There are 6 hidden switches. A switch that is on adds its own fixed numbers to the row, and there is some noise. The rows also spread widely along 4 directions, which tell nothing about the answers.
Some rows, each with its switches (1 for on, 0 for off) after it:
-1,-12,-1,-15,-4,-3,-4,-21,8,-26,-3,-4,13,-9,-5,-1 | 0 0 0 0 1 1
-3,2,0,-6,9,3,-5,-1,-4,3,-5,-1,10,-4,1,3 | 0 0 0 0 0 0
-10,-7,-11,-15,8,-8,-8,8,-20,-13,-26,-1,18,-19,-19,8 | 1 1 1 1 0 1
-1,-9,-8,-14,-2,-9,-2,-8,-2,-21,-15,-7,19,-15,-13,2 | 1 1 0 1 0 1
-8,-4,-3,-10,11,-1,-10,-11,-3,-17,-18,-5,14,-9,-8,12 | 0 1 1 0 0 1
-6,-14,-7,-17,8,-8,-5,-5,-7,-28,-17,-1,12,-17,-17,6 | 1 0 1 1 0 1
-6,-21,-3,-10,-4,-8,1,-10,0,-20,3,4,11,-9,2,5 | 0 0 0 0 1 0
-2,-29,-3,-8,-6,-8,-1,-17,11,-23,-2,-5,12,-14,-3,0 | 0 0 0 1 0 0
-2,4,-9,-13,-4,-10,0,-16,8,-21,2,-2,-1,8,-15,7 | 0 1 1 0 0 0
-1,-14,-4,-22,5,-2,-6,-18,3,-30,-16,-6,12,-19,-9,0 | 1 1 1 0 1 1
4,-15,-17,-18,2,-14,6,-15,4,-29,-4,-3,11,3,-10,6 | 1 1 0 1 1 0
4,6,-1,-12,4,8,-5,-3,1,4,-6,-10,12,-12,-6,-11 | 1 1 0 0 0 0
-6,-18,-9,-7,7,-10,-1,-18,3,-22,-6,-2,13,3,8,16 | 0 1 0 0 1 0
-6,3,-4,-4,5,-4,-1,0,-8,-3,2,2,7,1,-2,7 | 0 0 0 0 0 0
-4,-11,-13,-8,-2,-11,2,-8,2,-15,-7,-1,14,-1,-7,8 | 0 1 0 1 0 0

New rows. What belongs after each?
-1,-1,0,-12,-11,-1,-3,-15,7,-16,-5,-7,14,-14,-10,-3 | 0 1 0 0 0 1
0,-12,5,-16,8,8,-4,1,-6,-1,-7,-2,15,-20,1,-10 | 1 0 0 0 1 0
-12,-3,-2,-6,-14,-11,-4,4,-15,-13,0,8,15,-15,-11,3 | 0 0 0 0 0 1
-5,-10,-9,-15,10,-8,-2,-16,2,-24,-2,1,4,9,-4,11 | 0 0 1 0 1 0
-5,-2,-2,-2,12,-1,-6,-6,-4,-3,-11,-4,13,-2,6,11 | 0 1 0 0 0 0
-7,4,-4,-14,-12,-6,-2,2,-6,-10,7,7,0,-11,-20,-5 | 0 0 1 0 0 0
-2,5,-7,-9,14,-4,-3,-3,-3,-8,-8,-7,10,3,0,7 | 1 1 0 0 0 0
-4,-26,-3,-12,4,0,-7,-11,-1,-17,-24,-8,26,-21,-4,2 | 0 1 0 1 1 1
-9,-8,-1,-3,22,4,-11,-11,-1,-8,-24,-8,21,-7,10,20 | 0 1 0 0 0 1
-2,3,-12,-16,6,-9,1,-1,-7,-10,-2,2,11,5,-6,6 | 1 1 0 0 1 0
-10,13,-7,-6,6,-6,-4,1,-8,-10,-4,3,10,4,-5,12 | 0 0 0 0 0 1
-6,-5,-5,-4,9,-3,-3,-7,-1,-5,-7,-4,11,-2,4,11 | 0 1 0 0 0 0
-4,6,-14,-13,15,-12,0,-6,-5,-23,-11,-2,13,7,-10,15 | 1 0 0 1 0 1
6,-16,-3,-6,19,6,-6,-25,17,-10,-20,-17,14,0,6,6 | 0 1 0 1 0 0
-5,-12,-8,-17,7,-9,-5,-10,-2,-30,-16,-4,12,-14,-17,3 | 1 0 1 1 0 1
4,9,-9,-11,12,-2,-1,-14,5,-11,-6,-10,5,8,0,6 | 1 1 0 0 0 0
-7,-12,-7,-6,5,-6,-4,-4,-6,-16,-14,-2,17,-12,-6,9 | 0 0 0 1 0 1
-20,-11,-6,1,-1,-18,-4,9,-21,-15,-7,12,17,-10,-1,23 | 0 0 0 0 0 1
-5,-2,-7,-12,6,-2,-2,13,-13,5,-9,3,15,-8,-12,-5 | 0 0 0 1 1 0
-4,6,-18,-19,12,-15,-2,-6,-5,-27,-10,3,6,13,-17,15 | 0 0 1 1 1 1
-2,-5,-10,-13,-3,-10,-1,-10,6,-24,2,-1,1,0,-21,-3 | 0 0 1 1 0 0
-10,-17,-2,-2,-1,-9,-3,-4,-6,-9,-8,0,16,-10,5,12 | 0 1 0 0 0 0
-8,6,-8,-6,4,-9,-2,1,-9,-6,4,5,6,7,-4,12 | 0 0 0 0 0 0
-4,-22,0,-7,4,1,-5,-9,4,-5,-19,-9,19,-20,-2,0 | 0 1 0 1 0 0
-3,-24,5,-20,12,7,-12,-12,-3,-21,-19,-6,17,-30,-4,-5 | 1 0 1 0 1 1
-7,1,-6,-4,3,-5,-4,1,-7,3,-5,2,13,-7,-1,7 | 0 1 0 0 0 0
-4,-24,7,-4,10,5,-9,-10,4,-2,-17,-10,19,-23,13,3 | 0 1 0 0 0 0
8,-14,-4,-23,0,-1,-3,-21,15,-27,-2,-12,1,-13,-19,-15 | 1 0 1 1 0 0
6,0,-1,-23,10,6,-8,-12,7,-20,-16,-15,8,-19,-22,-15 | 1 0 1 1 0 1
1,-30,-4,-10,-1,-8,2,-17,5,-24,-5,-3,12,-16,-5,0 | 1 0 0 1 0 0
-3,-14,2,-13,12,3,-8,-7,-3,-14,-8,-2,6,-17,-4,-1 | 1 0 1 0 0 0
-1,-20,1,-11,-12,-1,-4,-16,9,-23,-7,-7,16,-24,-15,-9 | 0 0 0 1 0 1
-8,-1,-7,-5,-1,-10,-4,-6,-7,-16,-9,0,16,-8,-1,14 | 0 1 0 0 0 1
-4,0,-5,-11,15,-1,-6,-9,-2,-12,-19,-4,20,0,4,14 | 0 1 0 0 1 1
-2,-16,-13,-18,5,-6,-1,-11,1,-17,-11,-5,10,-6,-16,1 | 0 1 1 1 1 0
-5,-3,-4,-7,5,-1,-6,0,-6,-10,-15,-4,17,-12,-10,2 | 0 0 0 1 0 1
-6,-20,-3,-18,21,-4,-9,-20,0,-34,-18,-1,13,-10,-1,15 | 1 0 1 0 1 1
-3,-1,-8,-14,8,-3,-8,-7,-1,-15,-21,-6,13,-9,-17,5 | 0 1 1 1 0 1
-1,-18,-8,-17,3,-6,-3,-10,2,-20,-11,-7,9,-16,-16,-3 | 1 1 1 1 0 0
0,9,-7,-15,8,4,-5,7,-10,1,-20,-8,20,-16,-13,-5 | 1 1 0 1 0 1
-11,-12,-7,-12,7,-8,-6,-3,-7,-22,-17,-1,14,-14,-15,8 | 0 0 1 1 0 1
-6,-2,-2,-3,3,-2,-2,-1,-3,-5,1,2,9,-4,0,4 | 0 0 0 0 0 0
-7,-5,-3,-14,9,-4,-8,-7,-6,-22,-12,0,8,-14,-8,8 | 1 0 1 0 0 1
-2,-21,-1,-13,-9,-2,-6,-3,0,-10,-12,-6,10,-28,-19,-11 | 0 1 1 1 0 0
-8,-10,-8,-16,5,-6,-2,12,-20,-12,-17,4,22,-18,-11,2 | 1 0 0 1 1 1
-7,7,-1,-15,-7,-4,-3,5,-10,-8,-1,4,13,-10,-14,-6 | 0 0 0 0 1 1
